There are 10 hidden switches. A switch that is on adds its own fixed numbers to the row, and there is some noise. The rows also spread widely along 13 directions, which tell nothing about the answers.
In the rows, zero is written as 128.
Known rows, each followed by its switches (1 for on, 0 for off):
[133 115 118 120 149 143 100 146 122 150 115  86 127 161 109 126 131  97
  94 139 134  93 115 148 143 106 113 141 137 151 116 137 120 125 116] -> 0 0 1 0 0 0 1 0 1 1
[ 95 123 186 158  94 117 137 136 153 150 155 160 125  96 157 123 103  77
 131 161  93  96 121 114  89 164 170 126  78  73 153 130 144 128 120] -> 1 0 0 0 1 1 0 0 0 0
[112 167  90 142 121 146 111 132 100  78 138 126 160 126  91 123 143 100
 109 128 144 122 127 159 145 151  83 127 153 162 144  92  89 135 105] -> 0 0 1 1 1 1 1 0 0 0
[118 115  84 142 133 100 150 182 125 146 171 105 100 131 123 154 170 157
 128 139 144 126 165  97 106  54  71 100 146 141  82 121 142 134  97] -> 0 0 0 1 0 0 1 0 0 1
[114 145 169 144 118 112  73 110 125 136 115 108  79 171  62 129 149 101
  81 157 132 115  95 116 100 141 153 123 135  66 158 118 146 123 118] -> 0 0 1 1 1 0 1 0 1 0
[123 150 160 102  86 167 179 125  65 111 155 155 161  67 132 144 106 141
 152 152 166 151 149 124 115 146 153  94 126 172 125  94 125 116 154] -> 0 0 1 1 0 0 1 1 1 1
[118 123  96 138 133 136 134 153 113 125 147 110 122 136 126 132 136 105
 125 140 125 126 133 142 117 124  97 118 129 155 123 119 123 114 107] -> 0 0 0 0 0 1 1 0 1 1
[128 118 157 132 124 147 107 173 125 150 155  90  84 108 121 107  98  98
 107 120 153 114 125 111 145 112 116 147 119 144 130 132 105 158 146] -> 0 0 0 1 0 0 0 1 1 0
[109 135 161 146 102 147 135 126 105 107 136 134  90 104 128 128  91 116
 144 146 118 146 143 119 113 171 152 131 106 109 162 113 124 124 132] -> 0 0 0 1 1 0 0 0 0 0
[117 138  96 135  95 112 144 157  80 131 156 168 184  97 133 159 107  61
  95 156 143 150  83  85 143 129 133 110 116 127  98 102 117 114 100] -> 1 0 0 1 0 0 1 0 1 0
[138 136 105 144 152 121 114 129 110 115 132 106  61 134 106 129 125 145
 115 104 145 180 120 101 107 116 116 134 156  91 143 143 109 138 112] -> 0 0 0 0 0 0 0 1 0 1
[136 134 138 146 190 124 104  67 133 111  95 120 115 130 153 107 116  88
 132  76 106 186  68 169 107 168 153 135 119 104 162 172 132 130 111] -> 1 1 0 1 1 0 1 0 0 1
[126 111 164 145 116 121 159 164 126 141 186 128 102  85 119 168 188 118
 145 141 130 117 108 158  78  99 130  75  84 141 117 105 208 123 111] -> 1 1 1 1 0 0 1 0 0 0
[126 110 146 122 138 114 133 141 141 171 134 125 153 117 158 118 125  92
 113 119 142 109 102 121 119 112 139 130 118 128 109 155 133 132 127] -> 0 0 0 0 0 1 0 1 0 0
[121 120 117 134 156 113 113 121 141 143 104 137 157 142 153 156 120 117
 100 152 105 123 114 114 130 117 136 137 129 101  87 143 133 104  95] -> 1 0 1 1 0 0 0 0 0 1
[ 96 171 145 142 134 147 111 119 122  81 126 157 129 111 138 133 108 184
 136 144 133 144 128 138 136 149 158 147 160  97 132 121 127 114 134] -> 0 0 0 1 1 0 1 0 0 0
[127 128 156  92  99 170 159  82  78 146 107  96 105 159  92 114 112 142
 151 148 159 151 190 114  86 162 130  95 140 165 150 113 118 111 163] -> 0 0 1 0 1 1 1 0 0 1
[134  96 147 115 110 141 171 166  66 165 138 109 103 117 128 129 123  84
 131 146 151 102  97 123  98 121 152 107  81 130 153 122 159 116 142] -> 1 0 0 0 0 1 0 0 0 0
[139 131 123 136 168 102 140  73  81 129  99 126  71 149 133 134 142 137
 141 114 111 193 101 113  54 142 168 109 108  51 175 150 153 117  99] -> 1 0 1 1 0 0 1 0 0 0
[142 114 151 162 120 138 113 131 117 137 146 123  86  95  98 137  63  68
  92 148 104 141  99  89 105 158 187 155  85  27 183 133 100 144 109] -> 0 1 0 0 0 1 1 0 1 1
[124 121 116 156 123 123 121 155 126 118 154 113  88 114 115 131 129  98
 122 124 120 134 131 128 112 129 109 130 115 120 148 124 118 137  98] -> 0 0 0 0 0 0 0 1 0 0
[102 143 170 118 108 167  87 115 113 138  93 107 125 162 109 100  69 106
 103 164 137  95 141 127 141 168 150 164 139 122 148 126  90 119 149] -> 0 0 1 0 1 0 1 0 0 1
[143 126 135 128 134 126 133 127 121 135 129 137 171 109 109 151 158  92
 100 137 134 101  88 154 132 114 154 109 131 128 125 129 153 128 118] -> 0 0 0 1 1 0 1 0 1 0
[122 111 124 119 147 124 167 140 110 173 135 104  85 119 186  84  86 142
 157 101 136 148 170  71  83 110 117 136 111 104 144 166  90 157 132] -> 1 0 0 0 0 1 0 1 0 0
[118  87  98 155 170 110  96 166 122 144 127  91  87 155 157 148 106  65
 114 127  98 141  65 138 134 121 115 138  98 119  95 149 159  90  87] -> 0 0 0 1 0 1 0 0 0 1
[ 98 119 132 124 110 137 136 153 106 147 132 100 132 152 133  98 138  76
 138 138 137  87 127 164 116 140 105 116 111 177 139 121 136 116 130] -> 0 0 0 0 1 1 1 0 0 0
[109 116 174 103 107 151 158 124  51 149 133 110  87 139 145 123 115 101
 170 144 150 163 101 144  82 165 150  84  79 173 139 108 187  83 158] -> 1 0 1 1 0 1 1 0 0 0
[100 121 138 122  98 154 130 160 136 135 132 128 142 131 118 157 103 151
 118 189 129  96 184  99 151 123 118 128 147 149  81  97 122 104 137] -> 1 0 0 1 1 0 0 0 0 0
[135 118 110 147 153 148 114 156 131 116 152 138 129  89 139 187 100 152
 115 162  97 132 119 140 149 111 152 141 139 103  78 134 146  99  97] -> 0 0 1 0 0 0 1 1 1 1
[ 91 173 170 118 104 136 147  98 101 102 138 133 105 140 113  97 160 153
 153 127 179 159 141 139  70 164 116  90 143 160 166  97 133 121 159] -> 1 0 0 1 0 1 1 0 0 1

New rows, each followed by its switches (1 for on, 0 for off):
[121 133  99 138 126 110 131 159 106 140 154 132 126 129 103 164 145 128
  98 158 146 131 114  88 112  95 116 109 135  96  96 106 141 122 102] -> 1 0 1 1 0 1 1 0 0 0
[108 175 116 151  81 117 171 160 102  82 198 166 126  75  78 168 195 185
 132 163 162 123 174 104  80 101 100  79 151 115 139  61 132 145 102] -> 1 0 1 1 0 0 1 1 0 0
[138 161 105 156 144 167 107 130 102  60 125 152 143  82 106 145  90 119
 100 126 127 137  95 143 174 163 145 166 151  95 162 113  84 140 117] -> 1 0 0 1 1 0 0 0 0 0
[100 115 155 140 150 126  71 165 169 152 115 119 135 156 140 138 115 104
  76 165 126  65  64 150 155 114 156 166 135  99  87 150 159  92 124] -> 0 0 0 0 0 1 0 0 0 1
[120 155 114 112 128  98 125  86 106 139  92 118 155 184  74 108 184 110
  90 127 172 121 120 110  96 122 111 104 169 115 154 123 107 132 119] -> 0 0 0 1 1 1 1 0 0 0
[111 136 164 114 138 126 155 121 105 168 128 127 127 111 191  80 111 127
 159  91 147 140 123 122  96 117 146 125 116 127 141 172 132 153 145] -> 0 0 1 0 1 0 1 0 0 0
[116 108 172 120 126 140 128 134 121 164 107 110  95 139 147 115  79 135
 125 156 128 109 153  86 115 128 166 153 106  93 136 145 119 126 149] -> 0 0 0 1 0 0 0 0 0 0
[ 99 139 130 155 142 138  82 142 143  98 126 124 128 132 131 140 120 110
 115 136 109 124 101 159 148 144 120 148 130 129 110 122 142 105 100] -> 0 1 1 1 1 0 0 0 0 0
[144 123 155 122 132 161 121  94 155 131  95 116 157 137 100 125 132  92
 103 141 118  84 146 163 131 156 141 135 137 143 159 133 102 138 137] -> 1 0 0 0 1 0 0 0 0 1
[116 128 114 133 128 139 123 149  98 113 139 110 133 120 139 108 122  61
 128 101 144 155  96 149 139 142  93 123 108 191 134 119 117 125 113] -> 0 1 0 1 0 0 0 0 1 0
[106 108 122 139 129 167 126 177 157 123 138 118 156 113 149 153  94 148
 129 180 101  66 184 154 156 114 120 161 124 153  91 120 111 106 115] -> 0 1 0 0 0 0 1 0 0 1
[104  90 136 157 136 144  50 227 150 169 146  88 106 126 149 122  39  38
  74 152 111  69  55 124 205 121 132 198 107 113  75 151 121 119 122] -> 0 0 0 0 1 1 0 1 0 0
[ 99 152 168 133  99 142 148 103 139 100 126 142 132 124 117 122 154 144
 145 158 127 108 189 142  86 166 124 109 123 143 173  94 117 126 134] -> 1 0 0 1 0 0 0 0 0 0
[122 153 119 165 101 122 116 159 123 101 176 160 144  75  96 162 126  95
  94 143 139 135  96 112 147 127 135 126 136  99 121 101 125 145 106] -> 0 0 0 1 1 0 1 0 0 0
[114 127 139 136 133 108 144 106 128 142 153 123 104 130 144 136 148 113
 156 109 132 195 123 121  84 137 110  76 128 157  97 135 168 111 124] -> 0 0 0 1 1 1 1 0 0 1
[132 100 122 123 143 135 127 145 155 156 149 107 153 116 144 145 119 114
 123 139 128 122 143 132 140 110 106 123 130 174  68 134 130 122 126] -> 0 0 0 1 0 1 1 1 0 0
[102 124 144 142  85 137 165 193 122 129 170 142 160  80 135 127 130 104
 124 173 135  34 156 137 112 116 126 129 102 130 150 100 109 137 117] -> 0 0 0 0 0 1 0 1 0 1
[152 118  97 131 148 113 125  98 141 139 100 127 179 146  85 163 164  91
  83 146 114 110 122 128 128 119 130 115 146 114 120 128 119 129  95] -> 1 0 0 1 1 0 1 0 0 0
[131 158 113 149 159 138 123 131 140  85 153 163 168  71 132 172 151 177
 123 117 135 153 100 158 148 104 138 126 164 115  87 129 153 127 105] -> 0 1 1 1 1 0 1 0 0 0
[110 114 114 145 149 137 123 101 130 103  87 134 136 160 133 158 117 132
 129 177  76 114 142 151  98 164 158 141 112  83 147 126 136  63  86] -> 0 1 0 0 0 1 0 0 0 1
[105 139 161 143  98 132 102 117 151 116 151 125 142 136  95 136 154  65
 110 159 129 119 118 160 117 171 118 104 116 170 132  89 139 113 125] -> 0 0 0 1 0 1 1 0 1 0
[ 92 161 116 122 116 155 126 182  89 106 128 129 164 122 144  96 125 130
 115 136 166  63 125 158 158 115 104 159 143 159 145 114  94 138 127] -> 0 0 1 0 0 0 0 0 0 0
[138 112 121 177 150 150 101 132 177  96 149 134 132  95 119 175 122  98
 114 158  67 111 117 190 137 160 148 145 105 104 133 122 139 116  89] -> 0 0 0 0 0 1 1 0 0 0
[ 81 129 163 135 119 113 123 142 150 128 139 141 140 130 164 131 148 105
 137 161 109  98 120 156 109 141 126 112 108 156 110 116 163  92 113] -> 1 0 0 1 0 0 0 1 1 0
[135 171 112 149 145 105 112  98 144 107 148 128 123 116  92 123 171 133
 104  88 156 170 129 117 104 114  92 111 179 116 130 131  99 170 102] -> 0 0 1 1 1 0 1 1 0 1
[138 132 170 124 154 156  95 104 111 132 102 118 119 129 133 114  93  91
 105 122 129 128  65 166 132 158 185 154 115 104 159 158 131 124 140] -> 0 0 1 0 0 0 1 0 1 1
[125 119 160 137 113 140 150 101 151 136 143 136 112 102 137 148 108 142
 152 143 106 159 186 110  97 153 142 108 130 132 114 135 132 116 129] -> 0 0 0 0 1 0 0 1 0 1
[123 127 106 166 159 119 102 125 182 108 146 115 124 138 116 140 179  99
 113 125  98 115 119 185 110 134  94 122 128 133 135 127 136 133  88] -> 1 0 0 0 0 1 1 0 0 0
[141 121  71 144 149 115 157 155 118 131 144 143 159 103 128 168 140 136
 104 138 119 116 125 104 126  82 125 119 153  84 104 141 123 128  86] -> 0 0 0 0 1 1 0 0 1 1
[123  83 168 140 147 115 126 136 169 187 141 113 119 115 185 132 117  88
 144 138  79 100 129 152  95 119 154 127  74 120 107 171 164 125 104] -> 0 0 1 0 0 0 1 1 0 0
[136 125  63 137 128 141 146 176  69 103 141 124 153 119  81 163 159 116
 105 151 146  96  98 157 145 101 112 113 149 133 130 100 136 110  98] -> 0 0 0 0 1 1 1 0 0 0
[122 116 146 161 150 140 100 165 180 114 149 136 115  97 134 175 121 161
 109 164 103  98 123 143 151 105 152 156 133  90  91 131 158 118 114] -> 0 0 0 1 0 0 0 0 0 0
[108 135 171 106 119 133 140  92  77 137 100 133 161 130 154  87 104  60
 142 125 150 133  85 158 102 187 168 121  91 153 172 131 125 107 145] -> 0 0 0 1 0 1 1 1 0 0
[109 140 126 156 147 111 141 133  94 107 140 141  84 104 175 120 115 121
 154 107 110 170  96 127  93 141 145 126  97  86 164 145 141 127 102] -> 0 0 0 1 0 0 0 0 1 0
[100 163 198 132 138 155 122 119 154 120 134 147 103 103 134 129 107 224
 128 169 129  93 158 111  98 124 186 145 155  44 139 130 135 132 155] -> 1 0 1 1 1 1 1 0 1 1
[105 121 125 142 116 119  90 147 122 128 105 106 117 165  83 137 120  98
  81 178 125  83 125 106 127 132 128 153 120  90 142 107 106 103  99] -> 0 1 0 1 0 0 0 1 0 0
[138 118  75 142 171 110 134 109 111 112 112 104  88 159 121 150 157 140
 131 114 115 176 141 124  97 113  98 113 144 120 128 140 130 113  86] -> 0 0 0 1 0 0 0 0 0 1
[113 146  95 101 153 103 157 123  67 133 100 134 157 159 142 121 177 156
 126 122 176 136  97 123 104  89 122 102 156 135 124 134 145 109 122] -> 1 0 0 1 0 0 1 0 0 0
[135 146 188 113 145 142 123  83 116 126  98 136 158 112 124 112 143 103
 117 126 143  98  80 181 103 157 188 129 111 116 181 137 139 134 143] -> 1 0 1 1 0 0 1 1 0 0
[105 134 126 110  93 154 156 178  70 142 139 126 138 110 139 120  87 132
 125 159 163 100 161  80 137 115 115 135 120 146 122 102  93 134 140] -> 1 0 1 1 0 0 0 0 0 0
[101 143 135 137 117 113 114 126 143 136 139 112 115 155 107 126 148 128
 112 140 144 134 164 102  95 116  91 115 139 136 114 114 115 130 108] -> 0 1 1 1 0 0 1 0 0 1
[115 132 138 139 136 138 116 121 164 120 137 133 168 113 143 132 121 111
 122 139 119 120 141 154 136 148 122 137 126 151 113 125 113 129 123] -> 0 0 0 1 0 1 1 0 0 0
[115 144 133 139 128 127 137 124 143 129 155 136 158  97 162 112 125 106
 138 111 116 133 153 131 121 129 105 121 125 152 122 138 105 158 112] -> 0 0 1 1 1 0 1 0 1 0
[149 137 171 129 128 176 164  98 118 108 140 132 133  64 133 117 115 122
 154 114 114 121 160 162 102 167 156 119 103 130 191 127 109 162 143] -> 0 0 1 1 1 1 0 0 1 0
[121 148 107 146 176 116  97 121 174 110 137 137 155 121 143 144 151 150
 104 108 137 152 108 146 148 104 107 139 176 134  76 149 127 135 108] -> 0 0 0 1 0 0 1 0 0 1
[112 148 158 100 140 143 120 121 135 142 109 119 172 137 132  80 142 123
 108 121 174  78 111 160 127 129 132 142 148 154 146 139 103 145 159] -> 1 0 0 0 0 1 1 1 0 0
[106 150 156 119 130 165 150 114  76  99 113 166 147  93 179 124  74 161
 161 139 136 158 110 153 128 170 193 145 122 118 149 136 136  98 152] -> 0 0 0 0 0 0 1 0 0 0
[ 88 122 150 118 130 134 106 146 124 156 123 123 121 161 166 126  85 125
 123 162 139 135 100 118 133 139 142 138 131 137  75 135 153  75 145] -> 1 0 0 0 0 1 1 0 0 1
[135 112 147 112 104 142 148 128  80 151 112 104 142 131 119 106 109  39
 115 127 151 114 118 125 120 150 128 120  93 173 165 121 101 138 137] -> 0 0 0 1 0 0 0 0 0 1
[126 118 154 120 135 129 109  94 140 166  99 108 118 162 125 112 105 101
 112 136 117 136 139 110 113 145 151 136 135 112 135 155 115 127 132] -> 0 0 0 0 1 0 1 0 1 0
[163  83 159 103 127 158 182 127  56 163  94  87 112 121 104 109 133  73
 141 134 129  60 112 171  83 139 182 114  75 120 219 142 144 128 142] -> 0 0 0 0 1 1 0 1 0 0
[116 119 137 139 173 135 107 139 127 136 137  84  59 134 156  97 122 135
 152  79 126 161 101 156 103 123 110 132 124 130 129 164 155 124 120] -> 0 1 1 0 1 1 0 1 0 0
[ 90 166 151 143 105 129 130 108 150 101 143 168 169 106 118 139 130 140
 119 160 137 128 143 116 110 155 136 117 147 107 122 101 117 118 124] -> 1 1 0 1 1 1 1 0 0 1
[122 134 143 133 143 131 127 134 144 131 138 125 124 114 118 138 134 157
 111 125 157 137 120 107 118 102 132 122 157 106 102 135 141 127 134] -> 0 1 0 1 1 1 0 0 0 1
[150 117 110 142 110 130 166  98  97 130 143 138 115 104 112 155 107  90
 136 142 102 185 160  96  85 158 142  98 105 109 158 119 107 128 100] -> 0 0 0 0 0 0 1 0 1 1
[120 141 155 108 154 142  87  93 116 128  69 104 123 183 105 111 123 135
  97 148 148 114 105 144 132 144 163 153 152 109 152 139 118 106 143] -> 0 0 0 1 0 0 1 0 1 0
[102 149 117 143 123 128 137 149 128  92 150 144 136 120 118 149 178 159
 134 158 130 101 135 171 109 122 114 109 144 141 128  98 151 104 107] -> 1 0 0 0 0 0 1 1 0 0
[110 129 226 113 130  92 156  93 142 183 118 145 113 124 170  98 158 127
 140 119 147 112  97 122  46 125 191 101 103  84 159 169 179 130 151] -> 1 0 0 0 0 0 0 1 0 1
[125 110 159 127 123 164 100 143 131 149 129  80  99 138 120  99 106  56
 116 113 138 122 120 152 132 152 103 138  97 182 142 129 115 139 140] -> 1 1 1 0 0 0 0 0 0 0
[134 126  81 158 131 112 131 142 160 121 159 153 155 103 124 181 136 122
 101 138 117 162 144  97 137 107 101 120 154 122  70 125 118 124  83] -> 0 0 0 0 0 0 0 0 0 1
[123 140 117 130 115 126 137  97 134 128 144 142 172 121 129 125 127  78
 122 116 142 176 135 126 114 162 105 104 138 172 116 122 101 129 121] -> 0 0 0 0 0 1 1 0 0 1
[135 111 252 136  84 127 105 102 178 175 161 143 118  80 111 149  97  46
  97 153 130 144  87  99 111 173 205 112  84 106 119 130 164 134 159] -> 0 0 0 1 0 0 0 1 1 0
[ 99 129 163 134  73 113 147 169 123 167 174 141 116 119 104 146 131 127
 108 183 158  99 146  71  89 105 144 104 121  93 114 103 143 124 134] -> 0 0 0 0 0 1 1 0 0 1
[143 121 131 147 158 111 106 116 141 144 138 103  97 138 109 123 161  90
 110  91 132 152  73 150 104 124 129 114 131 110 137 155 156 142 116] -> 0 0 0 0 1 1 1 0 0 0
[ 85 131 116 160 120 108 115 125 139 118 144 131 127 146 163 125 143  71
 151 136  81 141 138 170  96 166  92 111  94 162 130 121 143 102  77] -> 0 0 1 0 0 0 1 0 0 0
[116 110 153 115 131 118 174 139 176 174 168 132 179 102 178 127 183 132
 155 119 141 106 154 164  97  91 105  82 120 203  77 146 173 133 136] -> 0 0 0 0 0 1 1 0 0 0
[ 68 145 147 128 102 131 133 153 112 115 140 134 113 139 135 137 120 172
 149 180 140 123 160 112 110 129 117 113 145 144  93  96 147  77 129] -> 1 1 0 1 1 0 1 1 0 1
[107 144 165 137 103 152 130 137 141 122 157 148 136  87 142 141  98 136
 130 143 135 140 154 112 136 140 129 123 139 145  97 117 127 131 138] -> 0 0 1 1 1 0 0 0 0 1
[124 105 113 127 124 166 105 136 128 130 123 111 152 126 138 154  64  75
 116 158 107 142 147 126 172 165 108 143 118 188  76 112  98  99 115] -> 1 0 1 1 0 0 0 1 0 0
[109 156  72 120 105 139 135 123  90  83 117 125 178 147  79 134 147 133
 114 157 158 125 185 120 131 137  76 123 167 172 137  77  64 115 101] -> 0 1 0 1 0 0 1 1 0 0
[124 117 141 109 141 159 117 156  91 146 132  61  78 148 122  99 127 120
 146 107 160 127 126 160 133 112  91 119 135 204 116 134 143 130 151] -> 0 0 1 1 1 0 1 1 0 0
